There are 5 ways to turn a row about zero (a turn may also mirror it). The second row of each pair is the first, turned, with some noise. The first 45 pairs use one turn. New pairs use 2 turns, one after the other, and a turn may come again.
In the rows, zero is written as 128.
Some pairs, each with its turns in order after it:
[172 154 161  83  89  84  83 135]
[111 117 154 117  88 129  73 204]
K119

[141 131 140 112 131 126 162 193]
[152 167 119 134 130 105  74 109]
K119

[123 124 186 134 121 130 136 108]
[140 114 148 140  87  97 139 118]
K119

[153  91 130 126 168 138 121 178]
[ 95 161 130 109 141 101  99  88]
K119

[ 74 149  99 130 130 145 107 128]
[167  99 140 101  98 106 147 115]
K154

[124 139 145 146  93 131 161 136]
[166 141 134 155 125 110 137 135]
K119

[119 134 131 153 110 136  89  79]
[130 119 174 127 113  84 118 110]
K350

[166  99 113 117 102 139 104 102]
[141 151 130  75 156 106 116 113]
K360

[117 138  69 170  91 115 139 108]
[121 112 110 118 153  95 105 193]
K360

[ 79  88 123  84 116 138 132 122]
[117 158 160  87 138 138 143 175]
K350

[ 92 138 137 117 110 102 112 150]
[108  99 120 109 129 113 125 168]
K350

[107 126 228 149 187 116  99 119]
[146  90 113 133 105 229 154  84]
K360

[159 133 129 109 137 110 102 128]
[108 124 125 127 100 141 107 113]
K350

[170 139  95 108 153 137 167 153]
[108 143 197 137 110 105 116 127]
K360

[ 90 154 163 164 168 166 148 129]
[155 101 114 103 150 146 129  57]
K154

[ 81  96  64  75 156 149 130 146]
[122  45 101 133  96  89 110  89]
K548

[155 165 131 117 177 172 125  67]
[165  86 141 160 142 197 114 122]
K154

[135 119 126 117 107 186 134 175]
[144 124  81 130 105  82 122 167]
K548

[105 148  96  98 133 115 120 142]
[117 140 102  98 120 121  98 154]
K350

[108 126  99  76 106 159  97 199]
[ 61 171  98 139 134 119 112 190]
K350

[163 102  87 133  98 147 130 185]
[ 79 168  81 151 142 122 165 113]
K350

[176 117  86 123  98  58 139  78]
[ 94 113 152 142 158 125 142 222]
K154

[142 144 142  94 134 134 115  89]
[125  76 124 112 109 128 121 151]
K119

[117 109 116 134  56 177 142 122]
[176 118 173 153 181 114 148 145]
K119

[111  95 144  80 116 105 110 123]
[ 92 130 151  92 114 159 131 149]
K350

[167 126 140 140 105 137 129 140]
[149 160 126 115 141 112 140 151]
K548

[ 82 125 175 124 189  75 125 171]
[105 154  92 142 106 181  70  69]
K548

[ 80 115 125 138 137  95 142 136]
[137 151 129 147 104 169 138  97]
K119

[192 119 147 128 128 155 139 129]
[ 91 131 123 161 126 156  84 126]
K154

[138  67 111 110 110 103 155  84]
[110  76 134  88 159  76 117  95]
K360

[131 136 152  99 147  95 192 122]
[ 67  95 159 153 122 127 152 103]
K360

[154 124  93 157 119 188 106 126]
[118  90 148 118  93 138  71 126]
K154

[148 109 187 156 109 143 140  89]
[103 125 110  88 160 181 103 101]
K360

[105 143 131 157 155 121  66 154]
[105 171 132  82 106 145 152 136]
K119

[188 133 144 143 192  97 113 124]
[152 163 101 108 168 174 152  88]
K548

[165 136  91 167  96 157 141 134]
[ 84  76 132 132 116 111  94 132]
K154

[148 120 122 121 157 147  77 146]
[117 120  79  94 117 135 152 122]
K548

[149 150 148 134 164 151 164 158]
[155 150  76 163 154 133 117 133]
K548

[158  96 115 119  89 115  92 107]
[100 150 150 119 105 146 117 184]
K154

[185 114 142 148  97 115 127 121]
[160 175 150  99 136 118 145 139]
K548

[141 129 166 131  32 106 182 149]
[ 79  76 127 124 212 140 172 109]
K350

[120 127  67 134 115 117  87 127]
[ 88 105 145 104 125  92 165 100]
K548

[135 161  94 166 114 159 119 106]
[122  67 159 118 118 136 113 125]
K154

[153 154  94  82 183 131 112  85]
[159 133 194 147 168 118 168 124]
K360

[113  98 117 115 126 106 176 142]
[ 99  97 128 141 105  91 117 112]
K360

New pairs. What belongs after each?
[128 115 141 132 141 188 141 119]
[109  86 155 112 131 117 158 109]
K119 K360

[127 178 118  90 115  90 104 128]
[ 67 111 148 165 110 124 111 142]
K360 K360

[135 130 178  64 104  63 152 129]
[103 176 143  74  79 122 163 169]
K119 K548

[145 135 151 128  65 113 163  91]
[144 204 118 131  95 114 151 112]
K119 K548

[133 134 105 119 135 161 111 170]
[133  95 160 117 134  86 135 114]
K350 K154

[106 111 102 211 136 123  32 112]
[123  78 192  86  74 103  47 146]
K154 K119

[114  64  66  70 138 117 192 124]
[103 203  94 145 191 170  93 145]
K154 K119

[145 152  98 146 115 196  82 134]
[168 163  98 188 157 105 134 117]
K119 K154

[109  85 144 104 147  86 170  95]
[102 105 122  63 113 168 117 149]
K119 K154

[130 154  94 117 173 140 144 149]
[116 100 101 100 160 158 117 136]
K119 K119

[117 132 154 114 135 133  68 168]
[157 112 126 135  68  94 158 137]
K548 K154

[107 138 105 167 131 159 150  82]
[157 112 126 162 149 140 179 127]
K548 K350

[129 138 134 138 159 151 127  94]
[125 130 146 137 123 129  78 120]
K548 K360

[103  94 116 119 124  92  81 140]
[106 145  98 138 100  94 173 135]
K350 K154

[117 131  74 182 126 120 118  82]
[187 165  95 142 169 134 150 146]
K119 K350

[143 123 111 162  96 162 112 151]
[142 134 182 160 103 112 136 124]
K360 K154

[162 122 107 138 102 101 120  96]
[132 134 106 157  82 131 124 110]
K154 K360

[123 161 127 108 166 134 119  85]
[158 117 145 147 129 131  80  94]
K548 K360

[145  92 150 112 131 132 120 159]
[ 89 145 119 110 125 122 103 106]
K548 K350

[104 118  55 124 108  93 130 146]
[114 105 148 178  74 161 148 125]
K548 K119

[156 114 156 171 127 124  98  94]
[142  96 113 103 162 134 166 162]
K119 K350

[ 83 155 149 108 139  88 127 190]
[175  80 111  89 146 146 102  78]
K154 K350

[ 67 138 144 155 133  80 117  98]
[185  98 106 130 164 141  81 118]
K154 K548

[128 104 219 134 107 155 107 105]
[134 170 121 185 202 134 122 122]
K154 K360

[133 134 160  98 164 120 163 168]
[128 155 113 131  82  86  97  98]
K548 K350

[110 163 131 122  81 118 173 208]
[159 145 208  98 155  86 155 132]
K548 K154

[ 77 117 140  73  52  73 123 125]
[131 188 105  88 115 187  74  95]
K119 K360

[100 156 113 117 127 183 144 126]
[112 147 149 111 140 116 166  86]
K154 K350

[130 119 101 149  41 157 147  89]
[137 140  83  92  66 114  81 170]
K360 K350

[120 121 143 133 127 115  90 113]
[131 130 128 138 109 122  96 152]
K119 K548

[128 141 187 152 112 130 108  66]
[149 150 158 201 129 120 100 116]
K119 K119

[ 98 119 116 132 161 165 103 179]
[134 131 131 154 175 184 146 140]
K548 K119

[112 115 143 125 169 107  98 131]
[142 146 120 139 175 115 114 120]
K548 K360

[136 116 124  84 149 103 137 145]
[125 102 156 136 159  98 113 117]
K154 K154

[155 101 101  86 134 145 121 142]
[117  95 103 108 104 163 126 107]
K119 K548

[155 121 121 128 111 139 174 147]
[158  99 101 131 126 110 119 157]
K154 K360

[106 135 148 104 128 132 133  80]
[162 107 100 118 151 142 100 127]
K360 K154

[106  90 115 125 103 127  81 101]
[155 124 154 118 108  90 135  76]
K119 K119

[140 132 156 128 110 134  73 112]
[101 105 125 129 148 157 143 170]
K119 K350

[ 74 142 123 171 165 135  99 145]
[128 112  81 160 155 115  81 162]
K548 K360

[118 150 113 121 108 182 170  94]
[ 99 157  99  87  92 142 168 114]
K360 K119

[104  84 134 100 113 150 139  84]
[168 149 146  92  80 137 124 102]
K360 K350

[ 76 134 100 109 124 162 145 129]
[108 161 135 137 129 133 175  90]
K360 K548

[139  71 123 112  74  86 132 144]
[163 127  97 125 117 204 107 130]
K119 K360

[136 149 127  93 112 201 179  90]
[111 126  89  61  74  91 151 134]
K350 K119

[109 180 158 158 179 140 125  87]
[139 148 132  44 105 152 122 123]
K350 K360

[131  93 124 138 111 154 138  74]
[187 149 145 135 137 148 112 152]
K360 K154

[ 89 111 142  93 147 141 138 134]
[116  74 146 128 127 107 138 138]
K119 K119

[140 102  98 126 128 150 115 157]
[104 131 120 158 133 123 129 171]
K350 K360

[102 123 123 126  49 145 133  99]
[110 156 126 146 117  47 114 100]
K119 K119

[127  92 183 138  96 134 174  83]
[132  94 124 135  94  59 131  72]
K350 K119

[176 159 125 174 145 101  60 168]
[108 165 121 100 128 218 106 148]
K154 K548

